The rows are grouped in 3 different ways at once. Each group adds its own fixed numbers to the row, and there is some noise. The rows also spread widely along 13 directions, which tell nothing about the answers.
Known rows, each followed by its group in each grouping:
[  9  -9   3 -41 -13  18  27   4 -18  24 -11   3 -43  22  20  12  25   8
 -12 -29   7  13 -14   8  -6  11  -5 -14 -13   9  30]  z_349 G (0)
[ 11  10 -21  -9   9  13  -4  -1 -27  29  28  47 -24   6  -9   5 -45 -24
  27 -23  11 -18 -50  19  -2 -16  -1 -20  -7  30  33]  z_208 K (1)
[ -2  12  13   0 -31   6   8 -23   1 -27   7   4 -41 -11  12  -7  -8  26
   2  -1 -14 -21   1 -23   4 -12  18  37 -12 -28  -4]  z_349 L (1)
[ -1  -8   6 -18 -11  12  -1 -19 -30  14  25  30 -38  10  -1 -19 -24   7
   1 -28 -25 -18 -39  -3 -14 -20   3  -4  -5  -6  21]  z_695 L (2)
[ 29  -1 -10  -6  -2  11   0 -16  -9  30   4  26 -30   7 -21   6 -11  24
   1 -39  -3 -19 -36  16   1  -3  22 -14 -14  -6   4]  z_208 P (0)
[ 16   0  -1  -3  -2  -2  -6 -30 -15   6   2   0 -11   2 -22   3   4  15
   7 -28  13 -21   6  -3  22  12  42  -5 -18  -2 -37]  z_695 P (2)
[ -4   2  30 -21 -18  -4   7 -24 -34  22 -17 -11 -11 -37 -21  -4  -3 -13
 -18 -29  -7  -4 -13   9  20  15   2   5   7  -5 -13]  z_349 K (1)
[ 10  -5 -39  -6 -10  27  49  55   9  -1  -5   8 -30  23  24  31  10  27
  10 -15  22   5  -4   9  19   1  20  31 -19   2  39]  z_208 G (1)
[  3 -16   5 -31 -37  10   8  26 -42  13  -3  -3 -30  14   5 -12  -1 -21
  -6 -17 -36 -16 -19   4 -23 -18  -3 -25   9  -8  25]  z_695 K (1)
[-10  20   8   3  24  22  13   5   3   7  -8 -12  34  -7 -23  12 -24   4
  19  -3   5  -1  27  10  39  32   8  26 -14  29  35]  z_349 G (1)
[ 17   5 -17  -7  -9  25  11 -36  37 -14 -12   7 -51  26  31  25  31  13
   4  11  29  26   3  -2 -25   4 -18  -3  17 -15  -2]  z_349 K (1)
[-23  18   8 -15  -2  30  50  32  28 -29  18   4 -12  29 -19   6 -40  53
   3  18 -23  11  -9  -8  16   2  57  11 -17  35   4]  z_695 K (2)
[  2  -6   7 -13 -17  15  16 -10   0 -11   4  -2 -30   3   5   3  -5  15
  13 -15   2  -1   3 -15  -3   0  23   5 -18   7   2]  z_349 P (2)
[  0 -27 -12 -14 -36   7  10  24 -10  38  -2  31   0  13 -25   4 -26 -16
  -8   6 -13  26 -44  13  -7 -10  32  -7  16   4 -28]  z_349 G (2)
[ 31  13 -23 -12  -3  39  33  -5  36 -41  -8 -19 -50  21   0  39   1  20
  -1  -6  11   4  10 -12   7 -15  -8 -14 -27 -18  50]  z_349 G (0)
[ 25  13  -8 -23  16  14   2 -31 -12   5  11  13 -48  19   7  11  -4   7
  16 -26  31  -6 -21   8   8  -3  -3 -26 -19  24  24]  z_208 G (1)
[-25  34  -5  -7   0  31  18 -43   7 -43   7   2 -60  48  59 -17   7  64
 -21  16  13  11  11 -16   2  -2 -26  56   3 -46  36]  z_208 P (1)
[ 32   3 -10 -46  -2  36  61  11  27 -40 -25 -51 -82  38  31  45  53  38
 -10 -26  22  10  15  -1  -4   4  -1 -37 -26   5  46]  z_695 K (1)
[-16   6   9   8  -5   5  31  15  12   5 -15  16  -4  20   5  10   3  57
 -16  17  11  24  -3   3  26  28  47  65 -13  10 -17]  z_695 G (1)
[ 27  -2   1   5  -5  25  10 -11  17 -16 -18 -26 -14 -11   1  21  11  -2
  21 -17   1 -16  28  -8  -2   1 -13   5 -15 -11  46]  z_349 G (1)
[ -1  17 -24 -28 -19  22  25  13   7  -8  10   9 -35  17   9   8  22  26
   9  -4 -11  -8  -1  13   7   5  12  -8  35 -19 -29]  z_208 G (1)
[ 27 -21  -4   7 -15  17  27  26  17  36 -20  12  -5 -33 -29  33  -1   8
   9 -30 -19  -1 -25  21   1   7  26  12   1   4   6]  z_349 G (1)
[ -5  13  15  -6  20  21   9 -13   4  25   4  25 -12  10  -1   3   3  37
  18 -18 -16  -4 -11  20  -7  27   7  12   9  26   8]  z_695 P (1)
[ 22 -15 -32  -3 -33  11  17  22 -17  27  13  41 -54  21  16  10  -2  14
   1 -35   6 -16 -41   2  -8 -22  29  10 -30 -17  19]  z_349 P (0)
[-16   4  30 -29 -12  13  14 -17 -19  -8 -14   0 -33  11  31  -3 -10  -8
 -14  -3  22  34  -7 -14  -9   8 -29  19 -12  15  34]  z_349 P (0)
[ 46 -20 -17   2  17  31  -7 -27  13  -5 -17 -16 -16  -1 -17  22 -24 -28
  13 -25  21  -2  -2   0  -8 -17 -39 -18 -18 -14  76]  z_208 L (2)
[ 28  -4 -11 -15  -5   9  30  23  -7 -10  -5  -1 -51  -6  11  33 -22  -7
  12 -31  43   4 -25  -4  18 -14  13   5 -46  30  34]  z_208 P (1)

New rows, each followed by its group in each grouping:
[ -5  32 -11  22  26  25   2 -17  19  -8  16  18   3  26  -1   1 -26  49
  28   8  13 -14  16   1  22  18  22  41 -18  10  19]  z_208 P (1)
[-10  20   0  11  21  12  19   1  -4   0  -5   2   3  32 -11   7 -31  37
 -18   6  24   5   2   3  45  16  34  42 -47  22  32]  z_695 K (1)
[  8   3  12  21 -11   5 -19 -33   7 -11  18  25 -27  18  30 -10  -5  22
  45   5   8 -26  14 -25 -23  -2  15  31 -36  10  19]  z_349 L (1)
[ -6  17  24 -51   2  13  33  26 -13 -15 -14 -36  -6   1 -16  19   3  -5
   6 -11  -3   8  20   8  29  28  12 -33   1  48  -2]  z_695 G (1)
[-26   9  43 -18  -7  26  21   4   4  -1  -4  -3  -2  48  -4 -23 -38  47
 -12  26 -48  16  -1  -9 -13   4  12   8 -25  29  54]  z_349 G (0)
[  0   9  54  13 -14   2 -12 -40   6   1 -14  -9  20 -19 -34 -18 -14  36
   2   5 -38 -17  22 -15   5  21  29  25 -13  -3 -19]  z_349 G (0)
[-17  12  38 -23  15  18  26 -14  -5  22 -16  12 -11  16  -6  -1  -7  44
 -29  -5  -7  33 -21  13  12  32   6  21  -7  30  15]  z_695 G (0)
[ 20   6 -19   6  10  18   3  -5   5  27   2  21  -3  10 -29  18 -27   7
   5 -22   8  -6 -17  14  17   3  15  -1 -22   7  27]  z_349 P (0)
[ 31 -27  16  -3 -25  -4   2  20 -10   3 -13   8 -27 -16  11  18 -16 -30
  33 -11  23   8 -18 -12 -20 -11  13  -1 -26  40  11]  z_208 G (1)
[-29  14   8  -9 -14   7  -5 -10 -24  12  19  29  -6  32   0 -37 -33  27
  -4  18 -29 -11 -13   5   1  -2   7  24  15 -11   8]  z_208 L (1)
[-23  22  42 -26   5  16  13 -29   0 -36 -20 -50 -10  38  -2 -15 -31  26
 -29  27  -5  26  27 -17  15  11  -9   7 -25  14  44]  z_349 P (1)
[ 38 -29 -28  25   6  22   0  -3  -5  20 -28 -27  10  20 -31   7 -16  14
 -14 -33   5 -23   6   8  18  -8  13  17 -41 -39  68]  z_208 P (2)
[  0  20 -12   4  21  16   6   5 -17  34  18  22   8  31 -33  -5 -16  42
   8 -22 -23 -37 -11  22  36  16  48   4 -22  14  11]  z_695 G (1)
[  4   8 -10  -2  29   6 -16 -15 -19  43  -1  17  20  52  -4  -2  12  26
  21 -16  35  -7  21  21  16  46  21  -7 -24  31   5]  z_208 P (0)
[  1   6   3  19 -12  16  -7   8   4 -24  16   9  -1  22  15 -11 -25  18
  45  19 -17 -27  24 -19 -14  -8  15  28 -17   5  33]  z_208 G (1)
[-23  19   5 -39 -15  13  46  11 -19 -18 -10 -14 -35  16  11   4 -11  23
 -46  -5  21  27  -7  -3  39  12   2  22  -6  -9  12]  z_208 K (0)
[ -1  -2  17  -6 -16   8  -3  10 -16 -13 -16 -29   7  11  18  -6  28  -7
  26  -1  -8 -20  57 -14  -1  19   2  12  -6  -1  12]  z_695 G (1)
[-13  32 -27   1  28  17  23  -6 -20   6  21  25 -20  37  21   3 -23  37
  -2 -14  46  -9  -9   8  48  13  18  44 -44  17  50]  z_208 K (1)
[ 48   3 -42  49  31  29   1 -22  29  11  -6  29 -17 -21  -5  45  -5   5
  25 -38  33 -20 -14  16   9  -5 -12  43 -19 -23  52]  z_695 P (1)
[ -6  -7  21  -8  17  31  13  -4  -6   3 -12 -17  14  16  -9  -6 -17  11
   6  -9 -22   3  16  -1  -2  13 -12  10 -14  17  66]  z_695 G (2)
[  4  -7   4 -12 -23  30  25   2  12 -16   0 -18 -20  -4  -6   2   6  17
  12 -11 -33 -16  16 -13  -6  -2  12   2   4 -23  13]  z_349 G (2)
[  3  26   6   8  11  26  -1 -33   0 -31  12   0 -22   6   8  -7  -9  22
  17  -8 -14 -35  19 -14   7  -7 -10  22 -15 -18  42]  z_695 G (1)
[  0   6  16  -4   8   1   2 -13   4  11 -12  10   5   8 -10   6 -13  13
   9  12  18  22  -3   8  13  26  17  13  -1  31 -21]  z_208 G (1)
[ 12  22 -32 -10  18  23  42  36   4   6  12   2 -13  10  -6  35  25  40
  27 -39  16 -30  17  19  49  27  49   8 -27  24   6]  z_695 G (1)
[ -7  14 -11   2   1  24  -4  -6  -4   3  -8 -14  21  24 -33  -5 -33 -11
  -7  14 -20  -6  11  11  14   0  -9  -3  10 -20  37]  z_349 K (1)
[  8 -20  14 -20 -16  12  28  42 -27  18 -12 -17 -17  18  -1   1  -1  20
  -1 -33 -25 -22  -5   4   6   0  26   7 -39  16  55]  z_695 L (1)
[  7   1 -18 -14 -11   7   7  14  -8  10   7  26 -23   7   4  15  -3 -13
  13 -13  10  -2 -18  11   2  -2   6   2  10   3  -8]  z_695 L (1)
[  0  -4  31 -17 -11  16   4  -4  -8  15  -8   3 -14   2 -20 -10 -21  12
  -8  -5 -49  -3 -23   9 -17  -3  -2  -6  14   0  20]  z_695 L (1)
[  6   6   0  -8  -6  10   2 -13  -5  15   9  23 -20   5 -11   3 -16   0
  14  -6  -3  -6 -21   6   3  -2  13  -5  -2  16   2]  z_349 G (1)
[ -5  -6   0  -1   2  10  13  -3 -18  32   1  15   0   6 -10  -9 -12  37
   1 -27   3  -7 -13  11  19  20  38  27 -16   8  -1]  z_208 P (2)
[  4   4  29  -4  17  20  -2 -53   5   7  18  38 -30 -19  10  -9 -16  21
  35 -17   1   0 -25  -6 -25  11  -7  16   4  29   9]  z_208 G (2)
[-10  21  -5 -10   2  17  24  12  -2  -8   4   2  -2  20 -10   8 -26  19
  -2   0   9   0  10  -5  38  11  22  20 -32  16  25]  z_349 G (0)
[  0   9  14  -8 -17   9  16  -4 -21  -6   6   3 -30  15  -6 -13 -37  33
 -20  -9  -7 -15 -19 -13  16 -12  23  19 -35  -5  30]  z_208 K (0)
[ 38  -9  22   0 -14   0   2 -20 -17   4  -5  12 -37 -63  -8  17  -7 -10
  19 -51  11 -22 -22 -12   4  -4   5  14 -26   4   3]  z_208 G (0)
[ -7   8  -5 -20  -4   3   8   2 -26   1  -6  -4 -15  22   9   2   4  -3
 -13  -8  23   1   8   3  27  11   2  17 -10  -2   7]  z_695 L (1)
[  8  24 -35  41  10  18  -8  -4  19 -12  12  29  17   1 -23  15 -27  10
  25   9  -2 -26  12   3  28  -6  19  45   3 -28   0]  z_695 G (1)
[  4   4   6  -5 -11  20   3 -28   4 -35  23  11 -41   4  15 -10 -29  13
  22  -3   1 -15  -3 -27 -12 -21  -2  14 -15  -7  26]  z_208 L (2)
[ 24  12 -30 -15  -4  24  -9  -6   4 -15  15   2 -22  18  -2  11   8 -13
  44 -10  -6 -30  16   8 -11  -6  -8 -46  20  -6   8]  z_208 G (1)
[ 10 -16  23  -2 -19  -3  -6  15 -18  15  -9  -7   0  25 -19  -6 -39  -5
  14   2  -8  -8  -6  -8  -3  -7  37  -8 -48  43  28]  z_349 P (1)
[  5 -48   7  19 -16  12  -7  32 -39  39 -12  11  24  -4   6 -13  -6 -27
  23 -28 -22 -20   4  -3 -20  -4  -4  39 -20  -7  67]  z_695 G (2)
[ -6  -6   4 -14   7  14   7  -3 -15   8  -3   1  -1  31  12  -3  16  13
  11 -13  15   3  19   0  10  25  16  11 -18  17  14]  z_695 G (2)
[ -6   9 -15  -2  13  25  20  11 -13  -8   1  -6 -15  37  31   3  14  25
   6 -13  13 -15  25  -1  20  11  -2  36 -28  -7  59]  z_695 G (1)
[  6   2 -13   5 -14  15  31  34   0 -22  -8 -20 -16  -2  -2  22 -29   3
   3 -14  16  -8   8 -12  31 -15  25  36 -46  -1  44]  z_349 P (1)
[ 22 -16   9  15 -20  -3  -2  15  -9  11  -3  20  -5   6 -11   1 -42   4
   6  -3   6  -3 -20 -12   5 -12  34  24 -43  14  17]  z_208 G (0)
[ -1  10 -22 -52 -13  21  28  19 -15 -15   1 -24 -48  46  16   6   9   6
 -13 -10   2   4   1   7  14  -6 -13 -33   6 -10  34]  z_208 L (1)
[  8  -5 -37  -3 -14  12  -3  21 -29   9  -1   7   1  -4  14  10   1 -49
  23 -18  24 -18  10   9   7  -2 -21   9  17 -17  22]  z_208 K (1)
[ -7  26  35  -3   6   6  -3 -52  -1  -9   1   7 -14 -12 -16  -7 -14  24
  -1   1  -6  -1  -5  -3   8  17  10  11   6   8 -23]  z_695 K (1)
[  0  -4  -3  10 -11  22   5  -7 -12   7 -11   6 -13 -21  16  -2  -6  -8
   2 -15 -11  -8  -5   4 -10  -4 -38  41  21 -38  45]  z_208 K (1)
[ 34  -7 -39  -2  -3  20  -4  -1  12   5  19  12 -10   1 -15  27   9 -22
  61 -30  16 -31  13   6  -4   0  24 -40  -3  12 -11]  z_349 P (2)
[ 15  11 -19  -2  15  21   8 -17  27 -21  -9   6 -25  38  12  30 -26 -10
   7  24  53  38  -3  -5   7  -7 -14   0 -25  26  38]  z_349 G (1)
[ 36   3  14 -19 -25   2  -2  -5  -3 -37   5 -11 -47  -7 -21   9 -48 -20
  14  -3  -5 -11 -25 -20  -2 -42  12 -41 -24  15   9]  z_208 G (1)
[  1 -18  -7  19   0   7   2  -8 -30  24 -21   8  -8  25  30   1 -20 -13
 -21  -5  47  19 -12  -5  16  -6 -19  68 -50  -7  83]  z_349 G (1)
[ 19  -3  -2 -11   7  22   1   5   1  19  13  19 -21   8   2   4  -4   8
  47 -25 -14 -25  -8  13 -23   5  -2 -24   0  27  37]  z_208 L (1)
[-23  14 -27 -15   8  18   7  -4 -27  29  36  53 -11  35 -13 -12 -60  -2
  -2  -9   8   3 -47  13  25 -12  19  10 -11  17  22]  z_349 P (2)
[-58   1  49  -6 -22   8  -7  -4 -52  18   5  11  12  31  40 -58 -19  10
   3  20 -35  -7  17 -17 -20  16 -10  56  -3   9  47]  z_349 K (1)
